There are 4 nested groupings, the coarsest first. Each group lies inside one group of the grouping before and may be the whole of it. The rows also spread widely along 17 directions, which tell nothing about the answers.
In the rows, 128 means zero.
Known rows, each followed by its group in each grouping:
152	150	119	135	121	139	152	127	158	77	151	91	140	121	118	159	110	180	130	133	154	126	107	154	135	137	123	164	121	126	129	120	125	140	111	83	147	99	110	126	142 -> Z125 nuzug Nog Z85
124	117	142	109	155	78	100	140	116	172	128	112	152	97	225	113	124	126	133	134	158	153	138	125	98	71	109	116	161	149	103	123	106	116	124	159	117	124	138	132	104 -> Z166 feso reti Z240
102	131	140	124	143	190	160	111	136	96	127	139	132	138	125	131	98	107	101	90	125	67	85	171	152	140	141	101	139	124	99	123	88	161	158	100	124	142	134	143	113 -> Z166 zupi Lupu Z432
125	94	141	127	132	139	103	123	140	157	149	115	143	127	191	132	105	124	150	131	179	107	100	138	115	141	97	111	131	132	119	129	105	154	156	139	112	133	114	130	96 -> Z166 zupi Bula Z311
105	103	116	122	135	132	120	132	114	147	128	139	150	98	141	140	143	175	119	132	148	129	113	143	116	138	118	138	104	133	84	143	132	145	149	131	107	117	116	140	163 -> Z125 lider teviv Z990
97	93	127	110	92	128	155	135	95	142	129	141	148	113	135	122	163	161	146	152	175	135	112	151	67	138	105	94	115	106	115	111	141	135	155	133	141	141	154	146	136 -> Z847 Luru fima Z742
121	138	100	102	86	73	183	134	149	86	138	132	133	130	109	145	119	113	102	117	77	149	133	146	139	52	144	158	138	101	144	133	118	126	110	105	178	98	136	111	141 -> Z847 Luru foguf Z514
163	141	117	120	96	98	145	128	217	89	155	104	116	153	181	140	103	76	126	125	97	120	134	107	137	81	126	115	175	131	181	111	129	138	114	125	166	132	153	148	92 -> Z125 lider vuk Z647
131	162	135	167	163	143	129	142	110	93	117	103	133	157	131	193	115	138	124	68	16	81	117	124	159	111	138	124	96	181	96	142	129	154	129	121	86	100	120	108	117 -> Z166 feso reti Z355
113	109	108	111	154	85	134	134	115	145	110	138	142	131	115	157	147	126	130	134	134	133	122	176	131	112	149	134	164	138	123	120	71	91	129	122	150	143	123	104	121 -> Z847 Luru rarun Z780
171	141	135	124	118	120	149	152	163	100	115	110	106	131	153	136	92	85	130	120	119	120	145	118	127	115	174	81	160	121	214	108	99	129	112	137	159	147	160	132	58 -> Z125 nuzug Nog Z82
147	107	134	112	124	95	154	142	151	142	95	105	121	134	125	170	130	120	144	146	148	135	111	171	127	140	155	98	129	132	178	127	102	94	126	142	149	134	104	139	71 -> Z125 lider rafe Z73
113	74	123	100	88	66	112	121	83	151	104	144	100	99	127	88	141	125	118	101	144	134	162	133	123	125	165	108	97	136	131	137	148	112	166	135	142	131	98	106	108 -> Z166 zupi vitik Z380
122	106	109	114	103	84	148	115	136	120	102	137	107	148	97	145	170	130	138	114	117	121	142	146	104	140	149	90	130	147	130	133	166	113	153	137	144	144	136	157	144 -> Z847 butig fisu Z942
146	105	142	109	139	166	108	140	120	130	108	98	123	86	185	102	124	148	149	149	177	94	115	146	105	153	122	106	114	118	164	88	92	106	126	110	115	153	129	124	34 -> Z166 pif Mepu Z101
116	136	158	134	150	152	111	154	70	147	98	137	126	88	116	121	143	186	111	118	136	115	121	138	136	165	162	124	94	160	98	120	137	102	132	98	105	121	117	91	120 -> Z125 lider vuk Z826
152	131	94	126	151	106	127	156	105	139	109	113	149	85	183	93	120	163	133	124	156	123	124	139	103	99	155	147	157	142	109	103	108	113	119	95	156	148	140	157	92 -> Z847 butig fisu Z17
123	106	132	123	148	133	100	99	109	75	133	70	117	140	142	155	165	176	160	121	123	122	139	164	126	158	130	86	112	175	128	72	94	123	136	121	107	126	112	96	108 -> Z125 lider teviv Z990
157	89	128	129	134	119	131	112	136	142	106	94	107	132	105	158	136	151	132	135	139	111	129	156	144	183	186	116	96	144	161	113	97	116	148	133	128	133	66	132	90 -> Z166 zupi vitik Z380
86	144	125	116	109	106	120	186	84	138	126	158	128	103	55	135	136	163	85	105	109	176	116	123	156	157	163	106	123	123	114	125	147	143	122	114	143	92	150	54	190 -> Z125 lider vuk Z826
144	135	120	108	129	146	165	132	173	86	99	135	136	114	107	172	100	122	143	131	167	106	112	178	114	128	113	142	137	98	183	169	96	105	113	116	140	136	131	126	102 -> Z125 lider rafe Z73
118	141	130	102	94	135	144	136	138	101	155	176	133	98	136	78	77	90	91	105	158	123	138	116	125	85	134	145	172	83	155	138	104	146	129	95	172	132	170	78	138 -> Z166 zupi Lupu Z432
97	135	145	120	145	131	139	111	117	117	132	140	130	154	118	145	149	118	110	106	108	101	112	156	138	125	127	111	152	161	86	117	120	119	152	105	128	133	135	109	151 -> Z166 zupi vitik Z380
126	150	151	115	158	88	159	130	135	101	98	96	134	145	165	167	117	106	137	101	114	134	121	178	122	79	137	81	163	167	120	130	101	110	117	146	138	119	139	152	96 -> Z125 lider rafe Z73
84	114	176	97	132	124	120	124	115	149	131	115	130	118	159	154	169	151	119	153	106	149	115	145	129	122	102	96	95	149	97	111	132	107	131	142	89	91	122	92	129 -> Z125 lider rafe Z73
137	118	110	90	110	104	134	165	184	167	131	112	121	111	139	116	140	127	109	171	154	170	108	117	117	157	159	69	179	101	167	73	123	129	112	144	162	139	169	163	118 -> Z847 butig fisu Z942
111	117	114	109	74	97	120	133	129	102	129	137	108	116	121	125	143	128	118	96	79	126	152	101	121	107	108	116	91	123	133	145	189	138	138	129	117	107	141	102	140 -> Z166 feso reti Z240
81	149	134	111	154	163	106	153	134	139	114	184	128	125	123	117	140	95	94	108	132	95	100	133	138	149	117	84	193	143	98	120	127	117	143	106	120	169	194	108	147 -> Z125 lider rafe Z73
168	121	118	128	128	123	103	155	200	195	156	126	129	114	161	128	117	136	110	180	157	143	117	83	133	158	155	143	169	118	166	101	113	132	112	130	146	135	136	131	127 -> Z847 butig fisu Z17
108	130	127	146	162	140	138	129	90	130	119	171	173	120	112	158	126	169	143	115	198	108	107	178	94	131	106	166	144	147	77	179	111	126	153	107	130	140	126	119	184 -> Z125 lider teviv Z990
92	115	69	75	172	136	114	130	145	98	107	114	146	70	81	142	106	181	108	114	195	158	97	210	150	168	143	117	157	87	103	127	47	157	112	126	123	108	123	128	174 -> Z847 butig fisu Z942
119	149	80	95	167	178	136	161	183	126	115	137	155	102	144	134	141	121	99	143	114	102	85	135	120	133	98	117	189	97	118	100	107	130	115	108	113	162	191	176	134 -> Z166 zupi Bula Z311
110	112	64	105	136	83	99	150	108	105	124	105	148	80	181	108	112	146	120	84	112	132	119	146	132	74	108	141	125	125	78	128	117	162	129	118	124	107	128	142	117 -> Z166 pif Mepu Z101
155	106	91	145	106	94	153	132	143	99	132	74	126	154	121	172	109	144	141	94	85	120	112	147	146	133	160	117	93	140	139	125	125	175	145	130	143	104	83	160	106 -> Z166 zupi Bula Z311
143	103	102	129	108	87	151	151	121	121	117	103	134	132	126	159	117	140	155	120	131	134	117	156	113	127	149	109	118	123	158	125	108	135	129	136	157	125	116	137	87 -> Z847 Luru rarun Z780
134	151	151	162	163	131	119	132	129	147	116	148	128	137	160	160	127	127	108	95	81	93	143	98	128	117	147	121	125	183	81	162	163	145	147	149	88	123	137	158	158 -> Z125 nuzug Nog Z82
125	129	135	122	140	112	123	113	91	103	133	91	125	106	166	116	139	176	114	113	78	129	147	133	142	92	167	140	98	164	92	90	107	125	124	100	121	95	108	100	115 -> Z847 butig fisu Z942

New rows. What belongs after each?
82	133	184	143	162	186	139	141	45	144	100	151	137	125	118	117	126	164	133	94	182	95	89	171	102	189	159	44	129	161	69	115	113	151	167	123	113	148	159	129	130 -> Z847 butig fisu Z942
124	102	88	126	109	95	181	164	121	133	136	109	177	129	133	180	111	151	157	145	141	132	63	191	115	95	101	162	113	95	124	142	93	136	127	106	169	109	104	138	93 -> Z847 Luru rarun Z780
134	124	158	144	132	158	100	115	98	114	149	124	127	126	169	117	133	163	157	129	143	99	146	111	97	139	124	122	117	156	133	105	116	129	139	107	114	133	142	73	111 -> Z847 butig fisu Z942
115	155	136	126	154	187	152	166	144	107	104	147	153	130	129	177	116	121	142	123	134	94	84	151	95	146	91	84	151	114	145	148	113	139	123	134	107	147	188	138	115 -> Z125 lider rafe Z73
177	106	93	132	156	62	110	170	142	173	119	95	149	121	182	160	111	118	146	149	126	151	134	122	116	97	159	135	160	131	179	116	66	125	113	162	149	135	116	133	74 -> Z166 pif Mepu Z101
143	149	73	104	172	92	121	174	150	142	71	113	135	84	128	146	139	144	93	114	78	125	116	145	149	108	148	149	142	136	105	133	133	95	99	113	118	124	129	173	115 -> Z166 pif Mepu Z101
121	105	103	147	140	102	160	127	95	100	131	115	149	168	119	172	124	128	144	99	113	122	111	179	130	114	169	102	147	154	125	113	63	161	159	131	164	142	118	128	124 -> Z125 lider teviv Z990
103	134	128	102	182	123	93	136	147	137	123	109	139	117	175	148	127	114	111	115	104	131	117	141	145	108	114	91	170	146	100	109	81	133	117	152	91	123	150	120	120 -> Z166 feso reti Z240
116	107	65	121	144	108	135	147	117	121	114	140	155	130	127	151	172	146	136	127	120	132	127	142	86	124	129	100	164	134	116	111	118	142	149	143	137	165	169	170	164 -> Z125 lider teviv Z990
132	185	146	130	163	150	153	151	150	100	158	86	155	130	168	148	111	146	96	132	91	133	92	134	145	95	129	130	165	141	99	77	92	148	94	93	137	97	158	128	136 -> Z166 pif Mepu Z101
129	114	102	113	106	67	157	154	117	118	130	109	137	127	110	159	118	131	127	129	119	162	114	166	147	98	157	135	130	115	154	120	92	123	121	113	177	107	108	97	106 -> Z125 nuzug Nog Z85
147	169	93	125	167	95	136	117	172	90	122	120	134	140	113	157	128	124	99	94	88	117	142	142	150	92	146	165	185	162	101	134	120	112	111	99	141	124	132	137	173 -> Z166 zupi Lupu Z432
129	114	186	122	140	99	153	124	90	178	126	119	140	118	161	132	125	140	114	146	155	151	133	143	114	109	173	116	122	149	120	121	94	115	141	148	138	108	99	115	118 -> Z166 zupi vitik Z380
91	122	112	139	162	146	115	144	126	186	138	186	147	142	93	165	165	127	70	132	64	116	118	98	152	148	159	130	151	138	84	125	109	156	157	145	99	140	151	108	214 -> Z166 feso reti Z240
136	102	94	117	141	117	114	118	130	95	100	130	116	106	121	147	121	132	138	104	142	111	157	153	124	136	153	118	124	123	157	146	94	136	141	145	117	142	120	128	116 -> Z125 nuzug Nog Z82
138	127	79	120	125	94	123	154	142	134	117	128	124	93	116	108	94	134	80	83	114	138	132	117	160	126	186	133	139	123	114	136	130	167	133	123	145	117	120	156	153 -> Z166 zupi Bula Z311
158	136	134	154	129	135	114	158	57	107	151	113	147	101	156	105	87	168	142	111	144	123	144	108	110	114	159	159	117	134	159	106	81	146	123	89	151	118	126	43	95 -> Z166 zupi vitik Z380
149	159	178	115	145	137	124	120	156	86	139	93	107	130	140	124	68	108	121	97	174	140	144	140	141	143	169	68	180	136	178	104	68	145	106	138	146	115	145	88	105 -> Z166 zupi Lupu Z432
126	112	100	102	139	67	113	146	90	118	116	102	144	93	158	128	124	161	154	116	148	173	149	152	95	91	138	115	139	129	136	120	89	128	112	145	141	108	136	100	117 -> Z847 butig fisu Z17
135	133	123	111	139	108	148	125	135	116	117	101	130	110	173	125	155	148	115	136	87	120	137	138	120	85	142	133	132	149	107	91	124	96	114	108	130	126	134	158	101 -> Z847 Luru rarun Z780
135	140	104	92	125	94	109	143	194	144	112	119	114	74	111	141	116	164	85	123	123	163	133	119	155	139	140	150	117	115	116	161	166	129	95	136	111	76	114	142	174 -> Z847 butig fisu Z17
132	122	69	100	144	106	140	126	141	77	93	115	135	82	151	115	97	135	120	84	140	115	140	169	118	86	147	130	148	109	120	142	91	145	119	128	137	135	136	181	110 -> Z847 Luru foguf Z514
127	154	153	99	133	106	121	133	155	130	130	152	130	73	150	106	82	126	81	118	173	164	155	120	137	92	150	151	160	117	133	161	109	126	103	133	138	96	139	98	166 -> Z125 lider rafe Z73
104	130	122	110	115	144	138	179	92	147	134	141	158	83	119	118	113	165	111	134	161	139	83	141	117	140	111	139	116	93	114	128	126	142	126	95	139	109	140	93	133 -> Z166 zupi vitik Z380
138	169	167	91	132	129	138	157	189	134	136	112	136	101	175	127	100	113	119	164	174	160	115	127	107	108	106	97	193	104	169	106	108	105	77	132	146	118	185	123	102 -> Z847 Luru fima Z742
77	138	143	71	144	187	137	116	143	104	121	121	116	87	84	117	156	164	64	141	127	127	94	176	174	169	139	108	128	105	98	73	95	109	115	82	108	114	134	101	148 -> Z166 feso reti Z240
91	103	134	112	103	138	148	144	120	128	144	138	143	128	138	164	137	124	122	140	82	126	97	141	136	107	109	115	94	106	132	127	109	147	143	129	119	105	130	89	114 -> Z125 lider vuk Z826
136	143	103	122	134	136	145	166	116	88	138	126	160	106	159	142	120	141	133	132	104	147	140	112	85	84	125	114	153	105	168	111	87	158	108	138	139	129	191	110	133 -> Z125 lider teviv Z990
88	113	105	94	125	142	162	160	125	181	113	193	159	93	103	109	167	144	94	168	193	146	103	141	74	151	132	99	179	79	107	118	125	131	144	141	147	167	193	174	191 -> Z847 Luru foguf Z514
138	124	138	143	119	152	151	112	137	103	147	125	138	145	165	136	123	128	144	130	131	92	129	126	97	115	127	119	139	134	138	110	108	148	143	120	138	147	150	139	112 -> Z847 Luru fima Z742
150	125	163	120	110	132	164	116	170	139	121	161	99	154	76	162	151	96	102	168	108	116	149	126	150	147	194	132	146	127	211	115	96	72	129	114	160	152	123	78	118 -> Z125 lider vuk Z826
151	123	119	125	123	78	140	139	128	134	132	112	134	118	164	112	111	127	125	127	155	157	151	124	105	99	180	104	176	134	151	97	92	139	123	144	174	138	148	145	117 -> Z847 Luru fima Z742
124	128	124	90	150	127	132	121	176	118	103	124	134	116	144	172	141	116	134	136	123	116	127	151	103	115	83	116	139	117	141	157	127	106	119	153	94	125	142	146	126 -> Z166 zupi vitik Z380
129	128	144	106	157	92	104	133	138	152	111	115	118	125	142	135	143	122	122	123	145	157	153	126	113	144	152	64	173	156	137	110	116	116	127	170	117	134	148	130	141 -> Z166 zupi Bula Z311
160	106	75	122	116	93	133	147	185	97	126	81	119	146	142	163	112	108	145	120	107	128	116	142	143	133	155	88	152	123	189	99	95	152	124	144	158	141	126	159	74 -> Z125 lider vuk Z647
83	120	147	97	120	113	121	137	145	163	148	116	136	123	164	143	151	128	98	139	91	141	88	134	151	108	89	108	117	135	74	110	149	130	132	128	104	93	127	120	132 -> Z166 feso reti Z240
110	111	132	67	121	99	123	107	115	102	110	84	105	66	149	80	136	157	92	120	139	151	142	173	160	103	160	121	110	126	115	80	98	91	113	97	134	103	96	106	86 -> Z166 feso reti Z240
122	97	164	120	99	124	111	118	142	147	137	118	99	156	113	148	150	135	155	146	159	121	114	140	126	192	131	76	116	146	158	106	140	112	148	128	132	131	117	87	102 -> Z847 butig fisu Z942
121	113	150	97	83	88	159	137	107	117	97	141	101	118	92	112	107	116	139	104	184	147	140	165	108	139	170	69	134	112	180	140	124	114	134	134	177	130	140	102	98 -> Z847 butig fisu Z17
129	128	41	122	162	127	93	180	143	100	112	122	149	106	134	153	111	131	126	94	93	113	102	139	147	126	124	125	164	123	133	123	90	155	117	114	125	147	159	129	112 -> Z125 lider teviv Z990
126	151	143	108	112	123	148	132	142	113	124	148	117	112	140	114	160	126	103	138	115	130	156	107	102	105	131	110	149	133	133	112	170	103	123	117	135	136	177	137	150 -> Z125 nuzug Nog Z82
120	147	136	118	131	97	143	180	136	159	135	113	149	121	152	151	127	136	102	139	103	173	99	121	130	108	141	94	152	138	116	108	132	141	111	142	143	102	157	139	140 -> Z125 lider teviv Z990
149	135	134	123	109	109	124	136	141	113	129	119	120	101	135	131	106	147	119	117	127	123	140	121	134	112	127	165	99	124	146	150	144	122	116	106	131	96	109	99	119 -> Z166 pif Mepu Z101
111	121	127	113	90	145	128	169	119	138	140	152	115	103	97	117	115	126	91	134	113	121	97	125	174	150	153	134	109	97	154	107	121	128	130	77	152	120	129	59	100 -> Z125 nuzug Nog Z82
179	123	131	119	116	95	123	110	162	93	144	75	109	104	184	100	97	140	126	127	166	147	165	125	130	107	177	125	150	145	177	88	94	127	111	119	166	124	112	133	88 -> Z125 lider teviv Z990
118	115	156	135	127	144	109	111	122	106	176	85	130	146	173	117	115	147	145	117	185	138	122	130	106	161	129	49	158	147	123	68	93	192	148	150	130	128	150	121	134 -> Z166 feso reti Z240
118	114	125	107	143	154	115	145	164	169	145	128	145	105	137	145	124	139	99	167	142	125	85	139	158	149	121	149	138	102	132	108	81	124	121	111	118	123	116	99	117 -> Z166 feso reti Z240
88	96	124	126	129	138	133	123	110	123	135	154	147	155	125	173	156	123	146	127	115	104	106	159	112	129	99	107	126	138	115	135	107	139	166	133	118	144	140	103	140 -> Z125 lider teviv Z990
120	149	199	133	126	121	172	140	80	106	90	145	123	124	91	154	60	122	139	76	184	134	136	178	111	127	176	79	122	125	164	186	88	139	125	156	147	102	130	85	109 -> Z847 Luru foguf Z514
111	117	108	91	136	79	131	149	169	166	117	102	145	126	156	177	186	143	124	174	99	153	86	159	131	108	82	131	133	144	95	113	153	76	116	124	119	112	119	153	120 -> Z125 lider rafe Z73
160	106	60	120	135	134	119	118	201	107	127	118	118	109	135	142	105	131	109	118	99	103	138	117	150	135	171	147	136	107	159	127	91	167	127	132	126	137	119	164	127 -> Z847 butig fisu Z17
132	100	65	123	140	94	104	136	87	89	100	120	135	87	120	126	115	167	141	85	146	122	143	166	132	120	155	156	113	134	128	143	88	131	136	108	138	132	99	103	114 -> Z125 lider rafe Z73
93	131	99	117	141	178	125	127	82	99	140	171	155	64	131	67	129	184	89	112	170	117	142	126	98	125	147	145	148	101	79	105	94	168	140	97	126	142	175	120	196 -> Z847 Luru foguf Z514
138	137	116	133	144	175	151	160	146	133	122	144	143	146	105	169	134	113	123	146	89	87	93	131	131	149	134	129	148	112	170	110	89	119	130	100	130	160	154	105	103 -> Z166 zupi Bula Z311
128	139	192	127	101	90	182	106	174	130	158	111	122	197	116	189	115	89	129	130	127	142	107	156	138	116	129	95	149	150	142	138	130	127	137	141	162	94	110	114	139 -> Z166 zupi Lupu Z432
141	136	110	117	142	111	122	142	163	118	127	114	138	106	124	166	107	146	115	122	124	142	130	132	133	121	128	146	127	114	141	151	111	149	109	143	118	94	122	123	153 -> Z166 pif Mepu Z101
116	108	141	130	109	69	145	158	88	173	134	132	146	127	127	160	109	142	131	125	118	165	114	141	131	99	157	135	102	130	125	154	110	141	135	142	152	84	101	81	127 -> Z847 butig fisu Z17
179	140	140	148	162	49	153	122	104	148	100	104	130	146	117	157	134	144	126	120	118	145	166	151	134	97	213	163	149	190	137	126	94	73	123	116	168	126	77	116	123 -> Z166 zupi Bula Z311
132	116	138	115	138	49	144	145	111	170	97	123	135	115	152	159	156	135	116	140	91	171	159	128	113	78	171	114	121	155	129	139	128	98	125	175	130	107	115	140	132 -> Z125 lider vuk Z647
114	156	182	155	107	138	167	134	84	112	126	153	111	150	45	162	103	153	103	86	92	115	120	142	163	153	195	129	83	152	122	156	136	139	139	93	146	85	107	51	160 -> Z847 butig fisu Z942
135	127	142	102	110	161	129	116	134	92	127	109	122	76	183	78	119	157	130	120	184	110	142	121	77	132	104	101	117	115	130	115	156	141	132	120	114	130	154	162	111 -> Z166 zupi vitik Z380
90	140	150	89	106	63	157	166	131	196	144	145	144	130	155	116	150	94	76	151	101	165	85	131	146	70	119	125	172	135	82	105	156	90	126	101	172	109	147	116	134 -> Z166 zupi vitik Z380
126	103	127	121	118	114	122	167	100	149	122	125	144	96	133	162	102	158	149	134	130	153	122	130	109	129	134	121	83	99	164	157	100	152	121	157	116	91	120	78	107 -> Z847 butig fisu Z942
111	140	175	112	80	127	155	143	115	136	148	167	123	102	124	109	117	127	89	137	132	142	134	109	132	101	141	142	111	108	139	137	150	120	127	101	151	100	143	71	142 -> Z125 nuzug Nog Z85
146	120	192	146	111	106	104	125	111	134	154	109	110	114	180	98	50	126	129	90	202	143	145	120	145	134	182	94	129	156	148	133	98	169	139	144	151	100	99	85	94 -> Z125 lider vuk Z826
153	119	99	141	114	65	86	146	123	115	150	81	118	110	158	127	110	167	120	97	101	170	162	90	146	119	175	123	111	160	134	108	131	171	119	144	135	86	106	103	141 -> Z125 lider rafe Z73
139	103	151	138	126	110	113	93	151	148	140	117	114	147	184	140	164	130	128	141	105	104	147	109	125	121	135	125	115	182	110	113	148	113	157	137	109	135	104	141	121 -> Z125 lider rafe Z73
106	109	103	98	109	129	175	109	174	133	126	142	128	121	85	147	158	139	75	145	110	121	104	158	152	135	147	145	121	103	104	124	132	130	146	112	137	124	109	168	174 -> Z166 feso reti Z240
121	129	113	130	131	131	130	131	121	117	136	159	132	127	124	134	151	129	109	127	102	113	146	114	121	115	145	135	145	133	125	118	123	132	142	115	132	144	156	110	161 -> Z125 nuzug Nog Z82
122	145	86	118	156	150	141	166	116	92	138	141	178	87	142	139	70	147	132	113	155	140	112	147	100	93	126	144	169	77	146	143	42	183	104	126	144	119	178	99	146 -> Z847 butig fisu Z17
151	146	162	132	134	73	137	115	108	121	121	104	120	105	167	105	103	154	113	99	149	151	174	128	118	84	188	130	136	167	112	128	120	122	116	135	148	99	112	132	131 -> Z847 Luru foguf Z514
143	166	194	97	135	108	167	154	116	119	109	87	123	105	148	150	113	131	109	142	88	171	146	130	123	86	164	95	117	127	180	109	98	96	81	143	130	77	139	82	84 -> Z166 zupi vitik Z380
122	139	122	136	120	102	125	104	124	64	115	125	96	146	92	145	134	135	125	61	109	108	159	145	141	138	152	97	123	173	105	144	166	143	149	121	126	120	126	129	164 -> Z125 nuzug Nog Z82
172	153	125	125	126	111	174	137	183	112	140	69	146	121	184	143	104	159	137	147	149	138	101	146	108	98	129	139	148	132	129	107	128	133	99	108	162	105	128	192	103 -> Z847 butig fisu Z17
163	149	139	146	163	119	176	117	128	106	114	115	146	130	126	183	134	162	125	139	115	133	159	143	104	102	174	150	128	147	140	139	96	123	118	143	129	115	118	150	158 -> Z125 nuzug Nog Z82
138	138	200	136	64	103	185	164	82	165	139	157	119	134	82	105	101	136	123	145	200	160	116	134	112	150	197	107	134	119	181	120	131	106	133	94	216	119	134	59	114 -> Z847 butig fisu Z942
143	153	140	169	123	134	119	158	118	110	153	135	138	139	192	128	73	104	123	79	77	94	127	81	135	84	139	127	133	158	127	141	127	179	136	118	132	120	155	101	103 -> Z125 lider rafe Z73
141	112	116	107	126	84	155	103	137	98	75	113	110	121	104	153	172	157	141	120	148	135	166	167	89	137	155	98	119	153	140	140	152	91	137	152	130	139	117	178	142 -> Z125 lider rafe Z73
116	134	121	118	102	57	148	188	75	174	123	137	132	105	98	117	162	162	88	141	109	189	126	120	135	118	186	120	129	138	110	94	160	108	124	108	176	107	137	105	156 -> Z125 nuzug Nog Z82
138	112	121	114	128	107	86	160	102	167	120	102	122	80	175	85	155	170	116	141	136	144	141	98	115	140	147	108	120	145	123	75	144	109	124	122	118	134	134	121	95 -> Z166 feso reti Z240
128	115	91	111	137	152	111	112	160	98	133	130	141	86	168	110	104	139	123	112	168	89	120	147	123	113	93	162	140	109	109	140	108	143	136	102	115	140	126	145	122 -> Z166 feso reti Z355
113	116	107	85	106	118	108	140	147	105	144	91	122	80	148	127	144	170	109	143	110	157	122	129	145	124	107	128	95	107	124	96	140	132	108	112	111	85	124	107	124 -> Z125 nuzug Nog Z85
138	127	100	129	200	138	89	142	119	159	114	147	148	105	160	102	116	122	109	115	172	106	132	132	122	140	170	121	212	147	113	102	57	127	139	124	131	183	154	134	126 -> Z166 zupi Lupu Z432
114	133	172	73	101	127	133	108	162	115	136	106	110	65	184	71	107	143	95	135	190	156	140	136	119	111	127	96	134	108	120	104	136	127	109	128	131	97	144	147	118 -> Z847 Luru fima Z742
132	101	98	114	146	119	85	106	171	130	148	119	131	107	186	121	150	144	120	140	150	139	161	100	104	133	128	109	159	140	122	104	112	157	139	168	103	141	146	158	169 -> Z125 lider rafe Z73
117	118	97	86	130	104	130	115	160	89	136	125	136	102	114	150	124	134	115	130	143	156	146	155	122	104	120	139	147	91	151	135	80	142	114	142	133	106	135	106	170 -> Z166 pif Mepu Z101
133	142	138	138	115	103	134	140	156	143	167	156	145	132	171	145	123	111	99	139	79	143	151	71	123	68	133	154	150	135	132	140	136	150	125	144	135	108	156	107	174 -> Z125 lider vuk Z647
